There are 8 hidden switches. A switch that is on adds its own fixed numbers to the row, and there is some noise. The rows also spread widely along 12 directions, which tell nothing about the answers.
In the rows, zero is written as 128.
Some rows, each with its switches (1 for on, 0 for off) after it:
[139  92 116 108 106 131 126 128 129 150  83 110 148 131 101 153  90 144
 139 156 112  89 103 121  98 105  98 127 130  89 128 149 143 156 121] -> 0 0 1 0 0 0 0 0
[ 65 124 133 101 129 115  91 132 165 119 112 120 110 149 132 107 148 139
 170 112 141 127 148 179 114 171 112  81  76 134 156 154 145  89 129] -> 0 0 0 0 0 1 1 0
[146 120 147 113 125 125 121 117 146 104 123 133 145 153 169 114 111 123
 135 116 140 160 142 131 131 103  84 120 125 126 145 115 142 143 141] -> 1 0 0 0 1 1 1 1
[160 101 111 127 127 141  97 141 148 140 117 121 138  92 142 110 102 116
 143 118 138 144 117  99 146  94 117 179 144 142 119  97 131 129 101] -> 0 1 0 0 1 0 1 0
[135 137 127 128 147 110  93 170 133 152 112 113  99 101 136 110 149  88
 146  93 119 165 135 154 103 126  86 145 167 134 106 120 125 137  78] -> 1 1 1 0 0 1 1 0
[ 95  83 100 143 125 139 101 103 164  68 168 109 107 146 107  97  94 151
 151 132 142  99 133 121 161 136 101 123 104 114 170 140 162 107 135] -> 0 0 0 0 1 1 0 0
[114 142 117 159 146 104  80 148 151 180  76 120 123 107 105 119 154 128
 142  91 143 160 126 106 120 153 141 157 146 117 136 103 122  86 107] -> 1 0 0 0 0 0 1 0
[157  84  58 173 154 134 112 153 144 148 118  77  91  68  92 152 131 148
 150 142 138  75 130 107 175 123 107 139  88 138  76 117 162 119  70] -> 0 0 0 0 0 0 0 1
[ 77 117 115 120 152 112  89 152 144 142 124 136 148 114 123 114 146 111
 165  91 145 170 145 140 124 139 144 140 126 121 147 120 140  93 135] -> 1 0 0 1 0 1 1 1
[143 105  92 134 124 168 130 127 144  63 185  80 112 139 121 125 113 144
 158 184 160 102 192 136 187 174 120 104  63 128 135 158 138  95 146] -> 0 1 0 0 0 0 1 0
[162 139  95 134 113  86 120 125 113 126  99 104 147 142  92 162 127 133
 142 161 128 117 150 144  96 171 122 128 132  52 142 186 131 130 147] -> 1 1 0 1 1 0 1 1
[116 118 100 109 152  80  97  94 115 104 157 129 127 119  91  97 103 113
 130 108  94  99  95 117  89 151 123 182 189  80 134 149 115 105 120] -> 1 0 0 0 0 1 1 0
[101  89 121 136 137 145  99 128 145 108 149 126 106 143 122  82 101 105
 140  90 145 151 114 122 140 104  84 147 159 114 165 111 146 133 128] -> 1 0 0 0 0 1 1 0
[102 189 152 192 106 111 131 145 152  85  90 108 147 140 103 126 147 141
 116 158 103 143 160 164 138 119  87 109  93 153 130 154 166 150 113] -> 0 0 1 0 1 0 1 0
[123 114 135 105 102 119 103 122 141 106 139 126 146 100 160 120 114 133
 161 158 116 144 154 145 121 139 148 157 107 143 130 123 131 106 131] -> 0 0 0 1 0 0 0 1
[120  78 128 109 108 166 118 134 135 110 132 119 142 169 132 120  84 116
 155 142 161 157 141 139 144  95  93 122 125 105 177 135 150 150 163] -> 1 0 0 1 0 0 1 0
[157  79 137  94 133 174 109 120 125 116 154 151 112 177 165  92  97  96
 117  82 167 166 110 118 153  94  71 121 178  95 171 108 119 151 148] -> 1 1 0 0 0 0 1 1
[119 139 120 132 125 137 114 102 153  84 157 114 155 147 118 111 118 149
 140 155 147 142 165 103 156 173 150 139 112 114 164 130 121  68 166] -> 1 0 0 0 1 0 1 0
[139 150 148 100 139  71  96 106 160 104 127 126 132 105 180  99 133 132
 150 120 110 136 131 140 104 149 115 164 125 164 104 117 118  87 103] -> 1 0 0 0 1 1 1 0
[108 152 131 122 137 131 134 150 153 134 102 123 166 152 100 144 153 147
 127 129 126 136 148 140 133 122 106  79 113 123 129 144 129 125 128] -> 1 1 0 0 1 1 0 0
[ 71 149  96 201 157  97  98 167 149 123 113 115 146 102  83 125 156 114
 150 103 140 154 156 133 146 142 130 138 108 117 132 132 162 105 111] -> 1 1 0 0 0 1 1 1
[119 119  79 141 147 166 140 140 127  76 194 110 150 162  63 138 127 131
 124 149 145 114 166 123 195 144 116  93 120 104 141 162 138 114 145] -> 1 1 0 0 1 0 0 0
[136  64 116  73 112 152  95 104 124 118 144 120  79 153 126  99  95 125
 147 129 133 111 114 161 109 149  96 123 147  81 171 158 127 130 146] -> 0 0 0 1 0 0 1 1
[104 103 119 129 118 161 129 128 145  97 145 104 126 114  99 120 119 153
 130 170 105  94 142 148 155 114 106 117  89 153 116 138 149 127 118] -> 0 0 0 0 0 0 0 1
[ 78 138 138 134 115 115 141 106 156  65 138 123 186 133 114 126 108 172
 132 176  96  98 149 142 139 115 133 120  74 132 133 153 155 109 157] -> 0 0 0 1 0 1 0 1

New rows. What belongs after each?
[127 135 107 115 144 117 112 130 132  98 163 119 139 137 102 109 130 120
 137 126 125 139 147 139 132 152 124 137 155 100 140 156 118 102 141] -> 1 1 0 1 1 1 1 0
[123 128 104 140 156 137 116 140 139 129 139 110 132 109 103 126 146 134
 133 131 132 127 148 117 157 144 127 133 117 131 112 120 128  96 120] -> 1 0 0 0 0 0 1 1
[146 141 125 122 139  92 100 110 139 153  83 136 135 127 141 131 131 143
 130 103 128 126 110 100 104 161 136 145 140  89 130 121 119  95 130] -> 0 0 1 0 0 0 1 1
[111 114 131 103 122 134 109 118 142 121 128 134 156 135 124 123 118 137
 131 132 116 136 120 125 120 132 116 136 141 112 148 126 127 112 138] -> 1 0 1 0 1 0 0 1
[118 130 111 101 137 183 133 152 113 141 146 147 194 156  86 133 123 110
 121 118 143 175 150  92 153 119 166 118 161  91 157 123 108 121 169] -> 0 1 0 0 0 0 1 0
[ 87  56  79 148 147 163 126 152 160 107 147  94 142 125 106 144  98 145
 168 144 165  94 143 111 182 100  88 105  64 125 136 127 186 123 126] -> 1 0 1 0 0 1 0 1
[156 139  89 112 173  81 110 117 127 139 132 129 158 102 118 137 139 130
 135 104 121 121 124  89 122 152 147 161 151 101  97 121 115  88 116] -> 1 0 0 0 1 1 1 1
[173 163 136 164 145  92 139 128 152 127  82 127 161 126 140 149 139 148
 104 123 122 129 118 103 155  84  88 129 126 152  82 110 136 140  92] -> 1 0 0 0 1 0 0 0
[ 70 115 106 161 151  99 112 118 129  92 132 151 178 138  97 118 107 115
 126 103 126 112 100 120 151  93 107 152 122 112 139 138 165 133 131] -> 1 0 0 0 0 0 1 1
[158 189 143 129 145  66 124 132 118 146  95 150 161 126 127 143 160 119
 108 109  96 162 122 129 102 128 133 149 180 118  95 129 100 126 110] -> 1 0 0 1 0 0 0 0
[137 135 157 133 135 161 119 151 145 100 157 131  86 172 155  95 151 110
 115 101 148 186 155 167 176 107  66  84 148 157 143 115 125 142 122] -> 1 0 0 1 0 0 0 0
[139 169 161 106 139 120 115 107 167 136  99 137 143 168 144 110 150 170
 105 120 142 140 126 117 135 159 131 112 136 111 146 122  85  60 160] -> 1 1 0 1 0 0 1 0
[118 192 123 167 150  59 132 141 126 116 101 116 166 105  84 136 154 125
 118 134  83 134 143 143 105 128 129 154 147 122  94 152 132 126 108] -> 1 0 0 1 0 1 1 0
[145 148 124 165 135 101 116 121 123 131  92 133 133 181 109 135 119 121
 117  98 152 150 121 104 122 141  95 120 168  53 167 141 135 139 148] -> 1 0 1 0 0 0 1 0
[ 85 149 116 136 142 126 101 151 133 128 140 135 178 109  95 111 141 111
 140 120 127 163 147 117 137 146 165 163 146 125 136 121 113  84 131] -> 1 1 0 0 0 0 1 0
[124 134 117 145 141 101 119 129 139 117 109 125 172 111 121 138 119 131
 130 141 121 112 119 112 132 121 117 158 117 116 110 129 138 110 121] -> 1 1 1 0 0 0 1 1
[200 164 139 127 119 116 140 113 118 132 106  96 123 122 128 139 138 142
 103 169 101 133 159 122 103 156 115 140 153 101 104 136  98 128 127] -> 1 0 0 0 0 0 1 1
[166 100 130  24 131 129 150 123  97 131 143 142 180 162 159 159  99 108
 147 131 116 137 133 131  93 100 103 105 159 100 114 144 105 156 142] -> 1 0 0 0 0 1 0 0
[147  78 111 112 137 132  97 137 141 136 119 120 115 117 142 111 106 106
 152 104 145 131 103 128 138  93  76 154 140 140 122 114 148 143  95] -> 1 0 0 0 1 0 1 0
[152 111 106 141 150  99 117 130 157 122 107 105 120 127 152 147 123 152
 147 126 150  95 125 118 138 136  81 111  96 106 108 130 147 114 106] -> 1 1 1 0 0 1 0 1
[104 116 133 122 133 127 111 130 130 117 132 136 122 163 130 116 122 115
 132  98 130 157 133 137 112 131  91 107 161  83 167 133 138 141 136] -> 1 0 1 0 0 1 0 1
[143 136 117  96 158 124 121 129 125 133 135 132 107 151 124 123 154 128
 122  96 129 134 140 143 133 151 108  86 144 105 121 143 115 115 137] -> 0 0 0 1 0 1 1 1
[101 144 125 141 137 118 114 147 134 123 110 132 148 118 112 122 141 115
 133 113 114 142 129 143 141 107 116 133 122 152 114 128 144 134 105] -> 0 0 0 0 0 0 1 0
[132 120 135 128 142 118 111 141 123 101 142 152 141 150 159 106 115  80
 132  84 143 161 113 144 148  83  73 137 153 136 127 122 138 159 111] -> 1 1 0 0 0 0 1 0
[105 100 134  84 140 130 102 126 125 117 156 151 151 129 149  98 109  94
 143  95 122 165 124 129 112 110 117 153 165 118 149 110 126 126 139] -> 1 0 0 0 0 1 1 1
[100 119 131 132 131 134 104 138 137 108 144 144 156 135 127 100 120 106
 130 111 137 165 130 140 146 109 118 149 148 120 152 123 132 119 144] -> 1 1 0 1 0 0 1 1
[167 133 117  81 147  89 104  87 114 116 155 141 111 134 120 108 126 126
 107 105  90 102  88 122 103 155 109 155 200 101 111 143  87 110 104] -> 1 0 0 0 1 0 0 0
[ 71 140 152 104 133  98  69 147 149 149  98 151 140 114 153 100 156 108
 151  87 122 167 117 166  91 155 126 145 135 135 142 120 119  89 113] -> 1 1 1 0 0 0 1 1
[149 137 118  91 134 165 128 160 121 174 109 117 151 114  86 137 145 128
 120 136 109 138 140 123 124 122 139 120 155 124 103 131  97 123 117] -> 0 1 0 0 0 0 1 0
[133 113 106 118 140 105 117 120 114  55 194 132 137 165 164 122 106  89
 163 119 161 147 159 145 162 146 101 126 110 119 142 147 145 123 140] -> 1 0 0 0 0 0 1 0
[ 87 116 141 143  92 181 102 122 172 109 119  97 104 146  87  86 121 162
 131 158 132 140 156 146 141 151 118 113 108 127 188 138 141 105 150] -> 0 0 0 0 1 0 1 0
[138 121  78 107 157 146 132 164 119 154 143  86 117 129  66 162 153 134
 149 143 129 117 167 122 129 172 127  90 139  88 112 150 117 109 119] -> 1 0 1 0 0 1 0 0
[154 135 126 113 120 143 134 118 129 102 143 103 131 127 103 111 113 139
 120 157  96 124 152 128 119 126 113 134 151 121 127 143 123 138 130] -> 0 0 0 0 1 1 1 0
[115  86 125 123 132 162 102 131 154 114 135 135 134 164 126 100 102 124
 133 101 166 158 115 119 168  92  90 129 142 121 175 114 147 126 151] -> 1 0 0 1 1 0 1 0
[172 148 131 126 123  87  99 131 129 160  73 143 157 129 156 139 132 110
 136 103 140 177 129 113  95 136 124 154 162  89 136 118 117 135 126] -> 1 1 0 0 1 0 1 1
[207 121 110  63 150 121 145 118  95 141 128 116 130 152 141 166 129 123
 122 139 122 101 131 127 111 144  87 103 152  86  89 152 100 138 128] -> 1 0 1 0 0 0 1 1
[143 145 128 161 113 135 119 149 156 121 107  85 131 129 142 141 133 141
 160 169 163 167 193 124 143 164 123 126  87 127 141 122 139  98 135] -> 1 0 1 0 0 0 1 0
[ 86 165 121 144 158  90 102 162 129 105 141 116  83 152 104 110 188  98
 148  88 131 163 169 208 129 172  86  77 128 126 131 171 142 122 109] -> 1 0 0 1 0 1 1 0
[153 173  88 164 164 101 140 159 143 146 108 107 182 100  91 176 171 152
 131 138 133 150 178  91 159 145 162 120 119 114  91 120 130  91 124] -> 1 0 0 1 1 1 0 1
[101 119 127  78 157  69  87 130 119 106 149 173 156 143 186 109 125  74
 163  63 140 163 111 155 100 132 107 145 158 101 138 136 130 117 131] -> 1 1 1 1 0 1 1 1
[127 105 117 117 132 167 123 129 164 114 145 107 135 150 108 127 125 163
 132 149 148 121 141 121 174 127 112 103 110 131 144 130 130  97 145] -> 1 0 0 1 1 0 0 0
[176 130 138  88 113 122 128  94 144 105 142 117 128 151 172 126 105 151
 143 152 134 138 164 105 114 167 139 120 127  98 144 126 104  99 153] -> 0 0 0 0 0 1 0 0
[116 106 152   4 129 102  89 101 125 166 108 193 184 169 171 122 116 112
 143  72 122 155  75 123  70 127 135 131 182 100 156 122  89 107 151] -> 1 0 0 0 1 0 0 0
[170 123  97 108 135  74  97 125 115 199  50 131 147 104 113 158 116 125
 146 103 121 118  90  93  72 138 144 170 165  71 111 130 118 128 105] -> 0 0 0 0 0 0 1 0
[132 149 149 161 103 132 133 146 159  90 111  89 136 150 164 138 137 138
 162 174 167 172 210 157 156 147 102  93  53 149 144 133 153 118 144] -> 1 0 0 0 0 0 1 0
[208 132 145  74 136 103 109  98 111 119 148 134  95 148 190 106 117 101
 123 104 130 156 127 125 103 151  99 152 193 110 121 119  81 123 123] -> 1 0 0 0 0 0 1 0
[ 63 178  84 222 151 138 147 134 160  36 189  81 185 118  32 124 145 171
 121 194 120 123 212 108 202 174 166 132  81 115 146 155 161  62 172] -> 1 0 1 1 1 1 1 1
[ 85 112 143 110 136 144 109 118 130 122 120 161 155 164  98  95 120 116
 101  88 109 140  85 139 127  84  84 123 173 109 163 132 136 150 140] -> 1 0 0 0 1 0 1 1
[171 106 117  75 138  99 113 102 119  96 162 144 139 138 172 126 109 112
 137 120 125 113 111 137 124 132  96 139 143 114 112 139 115 125 117] -> 1 1 0 0 1 0 0 1
[ 95 119 105 105 148 140 116 140 117 105 170 142 179 155 115 127 124  99
 152 113 153 166 156 119 155 140 148 126 130 113 153 132 127 101 160] -> 1 0 0 0 0 0 1 0
[143  87 126 115  89 176 111 136 127  98 171 106 109 135 102  95  90 107
 133 160 118 158 142 151 131 110  95 155 185 105 171 142 123 158 135] -> 1 1 0 1 1 0 0 0
[104 122 135 107 127 132 137 118 144  73 148 124 178 166 140 122  97 134
 143 153 134 119 141 135 135 120  94 114 104 111 146 154 139 119 158] -> 1 1 1 0 0 1 1 0
[154 116 139  90 123 120 119 127 106 128 123 126 125 139 140 127 125 102
 131 128 111 139 128 161  99 123  86 130 156 111 123 145 122 159 119] -> 1 0 0 0 0 0 1 1
[102 113 142 123 123 144 119 127 145 123 106 141 153 167 117 125 120 136
 116 113 128 138 110 133 135  96  77 101 139 109 158 129 149 150 140] -> 1 0 1 0 1 0 0 1
[ 50 113 135 103 123 169 129 159 142  90 144 120 176 153  83 111 125 118
 142 146 114 132 148 187 139  87  85  88  99 151 149 165 157 150 139] -> 1 1 0 0 1 1 1 0
[ 89  93 108 126 109 138 102 132 128  70 168 108 121 110  88  92  98 107
 149 156  96 111 130 181 134 108  96 161 126 148 137 165 162 151 113] -> 0 0 0 1 1 0 1 0
[116 131 123 156 127 103 115 106 145  73 143 120 144 141 104  96  96 130
 127 132 119 139 132 120 129 117 107 165 154  99 163 142 147 125 145] -> 1 0 0 1 1 1 1 0
[118 137 132 134 125 106 116 140 134  93 126 126 137 136 156 125 130 108
 158 129 135 146 156 164 141 122 100 116  87 158 120 140 155 138 113] -> 0 0 0 0 0 0 1 0
[ 76 113 137 143 117 153 105 135 159 116 126 128 143 167 103 101 109 135
 139 114 151 162 141 121 132 131 116 112 139  84 199 129 136 117 160] -> 1 1 0 0 0 1 0 0
[152 130 121  96 166 130 114 147 131 144 131 127 118 125 154 134 160 115
 133 104 137 139 134 134 149 138  97 112 130 146  89 112 117 109 104] -> 1 0 1 0 0 0 1 1
[169 150 148 128 114 115 116 131 128 177  75 114 128 107 110 127 132 137
 113 138  94 155 124 108  83 129 129 170 191 105 120 110  95 131 107] -> 1 0 0 0 0 0 0 0
[124 161 130 158 137 125 139 129 149 106 114 116 159 127 121 130 138 154
 123 141 126 139 167 110 151 130 133 114  99 128 124 122 141 110 140] -> 0 0 0 0 0 1 1 1
[114 127 144 135 120 176 132 145 161 104 146  97 107 156 108 103 136 150
 123 151 138 148 172 145 154 136  95  85 123 126 155 132 123 119 138] -> 1 1 0 0 0 1 0 0
[143 124 131 114 118 137 115 106 138 128 130 108 106 118 101 103 108 148
 115 143  90 119 126 113 102 138 127 153 175 100 140 128 108 121 121] -> 0 0 0 0 0 1 0 0
[135 131  97 140 128 104 108 118 116  73 178 126 134 117 113 119 112 104
 141 133 108 135 147 131 139 141 130 157 147 124 128 146 137 131 112] -> 0 0 0 0 1 0 0 0
[ 91 122  98 104 175 132 128 144 125 122 152 133 160 145  83 129 140 116
 132 100 126 120 126 127 146 121 118 105 137 120 119 141 130 113 129] -> 1 0 0 0 0 1 1 0
[104 132 146  71 162 130 112 130 156 117 152 144 141 147 171 102 148 128
 143  94 140 152 140 141 143 137 116 104 116 164 122 110 108  80 131] -> 1 0 0 0 0 1 1 0
